Every row belongs to one group in each of 3 separate groupings. Each group adds its own fixed numbers to the row, and there is some noise. The rows also spread widely along 13 directions, which tell nothing about the answers.
In the rows, 128 means zero.
Known rows, each followed by its group in each grouping:
134  145  146  120  128  145  172  162  167  172  101  136  128  151  137  156  131  106  101  133  132  117  139  57  136  134  144  112  91 => Q_912 Q_530 Q_385
114  123  132  110  110  95  134  126  150  129  156  107  117  149  147  127  162  118  119  101  123  106  128  161  95  125  151  149  154 => Q_424 Q_655 Q_412
114  132  154  92  132  107  148  116  144  171  97  137  108  144  135  146  135  122  120  141  146  140  109  67  128  116  147  135  129 => Q_894 Q_530 Q_385
152  155  139  119  69  97  101  165  117  137  159  140  152  178  142  142  137  83  157  100  89  123  107  135  103  77  132  117  162 => Q_512 Q_349 Q_412
106  107  125  137  127  112  116  118  112  94  118  159  135  140  127  130  143  110  127  153  136  100  112  133  134  127  150  138  143 => Q_601 Q_655 Q_332
150  116  168  127  94  127  130  162  127  111  140  137  155  152  140  134  106  115  128  124  125  125  125  138  94  130  145  134  125 => Q_807 Q_318 Q_332
138  153  120  112  115  125  116  154  125  131  124  148  131  145  117  137  125  117  127  131  124  129  119  95  122  120  119  91  108 => Q_601 Q_615 Q_385
171  154  177  111  127  87  102  157  113  167  176  141  144  169  103  112  134  119  119  135  153  129  128  102  93  117  95  115  105 => Q_807 Q_318 Q_412
124  105  140  127  115  154  116  148  114  141  107  160  116  119  151  140  126  147  143  149  110  139  108  121  127  135  148  133  140 => Q_512 Q_349 Q_332
166  118  137  118  89  133  126  164  110  110  147  138  170  115  125  113  99  125  92  158  135  112  122  88  100  125  144  105  126 => Q_424 Q_615 Q_332
128  112  116  129  127  145  104  147  101  138  108  176  109  100  136  130  111  145  138  166  137  152  105  103  147  141  133  99  122 => Q_894 Q_655 Q_332
154  150  131  112  130  156  134  141  143  128  127  149  125  139  147  155  119  139  87  148  138  164  125  68  141  137  154  93  117 => Q_912 Q_318 Q_332
117  114  153  99  97  104  137  138  141  111  110  139  159  191  130  146  141  82  125  124  102  86  107  107  112  101  134  136  147 => Q_512 Q_318 Q_412
113  127  116  115  139  127  139  112  124  89  115  151  117  160  147  166  138  141  109  144  138  134  107  103  138  124  158  119  151 => Q_512 Q_655 Q_412
100  102  127  124  123  142  131  143  150  110  101  137  106  124  144  141  131  145  130  124  122  122  131  151  123  152  139  131  119 => Q_424 Q_318 Q_385
94  134  107  166  140  101  135  144  151  141  118  128  97  151  145  149  152  123  145  102  150  129  130  166  135  134  151  142  124 => Q_894 Q_318 Q_385
94  109  114  121  109  162  151  125  111  154  109  115  119  115  139  147  140  118  156  132  113  134  54  150  119  118  176  139  158 => Q_912 Q_318 Q_332
120  142  108  124  127  117  171  132  131  187  129  110  146  109  134  127  140  90  109  124  144  124  110  96  135  127  161  142  127 => Q_894 Q_615 Q_332
124  114  155  135  128  147  165  142  114  150  124  135  141  128  127  143  127  129  118  155  149  124  104  105  111  140  151  135  111 => Q_912 Q_349 Q_412
150  113  145  102  96  147  134  158  120  138  148  126  148  119  143  112  123  120  109  136  113  111  122  115  99  137  129  123  136 => Q_807 Q_318 Q_412
125  142  146  178  121  122  112  161  128  160  115  164  109  139  138  144  128  117  174  123  148  154  130  150  138  130  129  129  107 => Q_912 Q_349 Q_412
135  124  161  146  150  111  122  138  113  183  169  148  136  147  131  134  189  122  135  150  122  114  109  130  132  120  164  164  142 => Q_424 Q_655 Q_332
106  144  112  158  115  81  123  121  174  63  77  152  113  155  145  155  95  107  129  98  172  149  164  146  150  134  149  126  115 => Q_424 Q_615 Q_332
127  114  163  74  117  151  113  146  141  165  115  152  130  136  127  136  138  120  135  133  81  137  114  102  129  142  118  118  115 => Q_424 Q_318 Q_332
142  131  174  109  112  111  144  120  130  98  124  158  181  153  124  129  103  83  97  140  153  127  136  107  132  135  125  128  114 => Q_912 Q_318 Q_412
89  132  102  146  146  139  182  124  145  172  109  94  92  120  162  165  161  137  138  111  144  137  96  144  127  126  189  166  149 => Q_807 Q_318 Q_385
132  112  150  79  104  155  153  133  142  141  140  117  123  100  159  115  126  138  97  128  124  138  127  131  90  159  145  131  138 => Q_912 Q_655 Q_412
105  114  129  119  120  116  108  95  111  105  132  166  134  144  155  144  157  108  134  142  112  137  103  141  157  118  176  151  184 => Q_894 Q_349 Q_332
149  141  116  155  113  120  133  158  110  145  139  129  142  140  137  153  138  121  125  150  143  122  86  84  122  88  165  114  146 => Q_424 Q_318 Q_412
134  117  130  181  142  96  97  137  117  104  154  179  156  130  126  111  149  109  108  155  154  97  165  146  165  143  135  144  122 => Q_424 Q_349 Q_332

New rows, each followed by its group in each grouping:
133  152  136  166  145  63  140  119  137  135  128  137  122  165  145  145  146  122  103  139  190  123  135  92  128  100  159  157  145 => Q_512 Q_349 Q_412
123  131  116  110  123  128  135  130  118  107  121  133  113  123  123  132  97  144  109  139  164  137  121  119  117  137  131  106  116 => Q_807 Q_530 Q_385
121  117  153  97  158  122  121  112  124  106  141  140  109  168  118  140  139  164  97  147  159  134  122  117  113  151  125  121  116 => Q_807 Q_318 Q_412
134  131  161  106  109  99  127  120  93  121  129  149  167  144  124  136  117  101  137  144  138  138  87  128  113  94  135  142  151 => Q_512 Q_318 Q_385
125  126  108  114  115  144  124  155  143  137  109  142  125  113  138  130  129  120  115  135  112  117  129  101  141  136  124  103  119 => Q_424 Q_318 Q_385
146  117  135  135  129  94  69  133  91  127  180  156  114  139  122  102  145  154  112  165  156  125  119  125  111  123  136  118  146 => Q_894 Q_349 Q_332
98  115  101  141  109  96  112  166  205  145  95  103  44  162  163  130  167  145  129  96  124  84  147  122  85  127  154  132  142 => Q_601 Q_655 Q_332
130  150  152  116  148  104  172  127  149  162  120  141  168  158  135  148  151  86  92  131  140  114  137  76  147  122  138  153  117 => Q_512 Q_318 Q_385
132  119  133  138  94  123  94  155  113  101  113  158  132  134  127  124  112  119  146  142  123  122  113  129  111  121  137  113  132 => Q_601 Q_615 Q_332
121  128  113  132  132  118  108  132  133  131  133  133  105  134  141  125  139  130  122  122  143  130  127  145  131  137  137  128  137 => Q_807 Q_318 Q_332
132  126  166  128  133  108  136  118  115  126  126  164  170  142  139  131  139  95  116  145  139  129  126  117  147  124  133  159  138 => Q_512 Q_318 Q_412
114  126  113  106  124  132  154  143  138  160  150  108  135  141  129  136  168  110  109  116  101  95  115  114  120  131  141  130  128 => Q_424 Q_349 Q_412
137  113  157  98  131  113  100  109  116  121  123  165  139  118  129  105  116  121  104  163  150  133  132  106  138  138  119  134  137 => Q_807 Q_318 Q_332
133  133  163  79  118  124  119  131  155  120  111  152  124  169  120  135  118  121  101  139  132  134  133  79  118  138  127  100  112 => Q_912 Q_615 Q_332
119  112  155  103  132  108  130  133  133  106  130  144  146  199  89  131  143  109  96  154  144  76  115  88  111  131  129  106  103 => Q_912 Q_615 Q_332
120  122  108  145  132  115  136  126  137  142  117  145  130  102  157  115  144  105  99  144  154  117  140  103  159  137  145  142  142 => Q_894 Q_318 Q_412
136  122  124  142  121  137  92  146  111  152  144  135  85  136  158  141  155  161  152  147  123  144  82  133  110  104  174  129  175 => Q_807 Q_318 Q_332
114  131  66  189  117  147  126  190  136  148  130  98  78  123  144  144  147  156  148  106  129  120  101  158  96  129  162  109  121 => Q_601 Q_318 Q_332
100  141  103  87  115  107  130  86  171  81  133  124  127  166  161  153  165  95  98  91  99  125  136  147  151  124  180  141  181 => Q_424 Q_615 Q_332
134  118  161  117  111  119  123  142  134  133  155  137  135  154  142  135  154  128  125  123  109  118  130  139  104  131  145  143  136 => Q_424 Q_349 Q_412
114  114  112  149  138  123  97  151  109  156  153  144  103  130  139  119  176  139  142  141  125  113  108  156  132  129  141  130  145 => Q_894 Q_318 Q_385
153  142  129  131  144  120  101  140  87  130  199  127  122  156  103  124  143  161  102  154  167  143  95  138  93  127  138  98  122 => Q_912 Q_318 Q_332
131  141  123  129  119  131  133  129  93  76  169  156  167  159  121  150  127  104  122  131  133  129  108  167  132  130  150  105  128 => Q_912 Q_655 Q_385
129  121  118  101  66  123  61  180  157  128  142  134  95  162  140  102  145  106  150  95  78  98  132  161  95  124  96  85  145 => Q_912 Q_318 Q_412
92  121  105  137  119  101  127  140  121  122  121  124  90  169  125  156  144  139  160  121  146  118  82  149  99  107  155  114  138 => Q_894 Q_655 Q_385
124  129  143  95  111  118  130  96  146  130  126  143  144  96  165  112  141  98  111  121  118  140  145  136  149  139  147  164  166 => Q_424 Q_615 Q_412
78  116  91  104  151  128  109  74  111  117  137  136  117  110  137  120  178  110  124  127  109  125  102  178  161  144  146  154  170 => Q_601 Q_318 Q_332
116  103  130  109  139  143  136  106  114  99  160  167  167  132  153  135  164  103  97  147  99  112  129  143  165  156  170  149  158 => Q_894 Q_655 Q_332
151  139  104  141  117  159  104  201  123  161  121  146  94  139  117  141  108  150  139  141  126  133  116  80  123  132  113  61  84 => Q_807 Q_530 Q_332
130  130  166  111  114  143  187  145  130  187  120  129  166  123  133  137  133  82  125  136  125  119  105  93  120  132  143  145  112 => Q_912 Q_655 Q_412
124  112  143  164  114  154  96  149  128  105  141  160  100  140  177  149  154  149  159  126  108  150  123  192  127  140  168  139  161 => Q_912 Q_318 Q_412
121  127  93  140  119  134  117  148  110  126  144  119  92  124  145  139  129  167  128  126  139  145  102  149  97  125  156  116  146 => Q_512 Q_349 Q_332
164  151  119  158  100  134  151  191  119  148  155  111  132  144  149  163  114  144  126  122  148  154  100  99  89  109  168  100  119 => Q_894 Q_318 Q_412
133  133  131  128  129  147  163  143  103  150  140  148  182  109  121  142  131  100  112  147  124  118  117  104  149  137  142  132  107 => Q_424 Q_349 Q_385
137  165  139  154  136  53  110  123  167  118  113  166  124  161  120  121  107  87  107  121  203  137  180  113  153  133  110  120  94 => Q_912 Q_655 Q_332
111  144  114  90  140  121  139  107  132  108  127  136  119  131  129  143  111  134  108  109  143  167  129  145  130  154  124  115  114 => Q_512 Q_655 Q_332
130  120  128  211  133  110  129  150  94  115  145  155  158  130  116  117  130  106  132  161  186  103  121  162  135  131  158  144  119 => Q_912 Q_615 Q_332
131  123  131  167  121  121  142  158  131  123  115  138  131  146  138  145  123  122  127  141  156  112  123  114  123  125  168  135  124 => Q_807 Q_615 Q_332
114  136  157  49  132  138  137  113  121  155  137  158  167  170  108  148  157  79  123  128  77  133  100  95  155  141  125  115  118 => Q_894 Q_615 Q_332
103  99  126  96  144  114  95  95  103  151  160  161  136  130  128  97  194  100  111  157  99  91  116  134  161  137  141  153  170 => Q_894 Q_349 Q_332
107  131  101  135  126  117  131  141  123  127  116  132  122  147  121  149  121  117  132  126  146  135  100  123  133  123  143  107  115 => Q_894 Q_318 Q_332
115  140  164  72  156  112  144  100  139  123  118  161  137  191  114  179  155  121  110  148  125  132  107  70  149  121  146  121  119 => Q_424 Q_655 Q_385
154  142  143  109  122  130  125  109  93  128  126  174  155  108  147  143  108  120  115  171  150  182  98  72  158  114  169  123  154 => Q_894 Q_615 Q_332
111  126  118  133  124  105  140  121  125  101  125  124  133  130  120  127  116  119  109  127  162  117  125  136  107  140  142  135  115 => Q_601 Q_349 Q_332
103  104  124  116  147  150  150  114  136  118  133  155  162  103  152  114  175  96  81  144  97  80  161  133  170  173  144  165  136 => Q_601 Q_349 Q_385
139  129  162  89  104  163  145  174  114  181  131  136  160  138  109  147  126  109  151  128  83  136  89  104  109  130  111  105  93 => Q_424 Q_318 Q_412
126  140  134  145  108  109  141  120  134  118  110  143  144  129  158  149  125  95  128  124  135  137  121  118  133  111  173  158  153 => Q_601 Q_349 Q_332
95  108  101  112  111  150  124  125  134  94  113  136  121  113  144  138  123  124  133  109  103  138  117  176  138  153  144  123  135 => Q_424 Q_318 Q_332
134  131  182  87  120  103  132  144  133  159  125  163  178  170  98  120  148  63  124  137  105  86  132  79  127  128  90  127  94 => Q_601 Q_655 Q_412
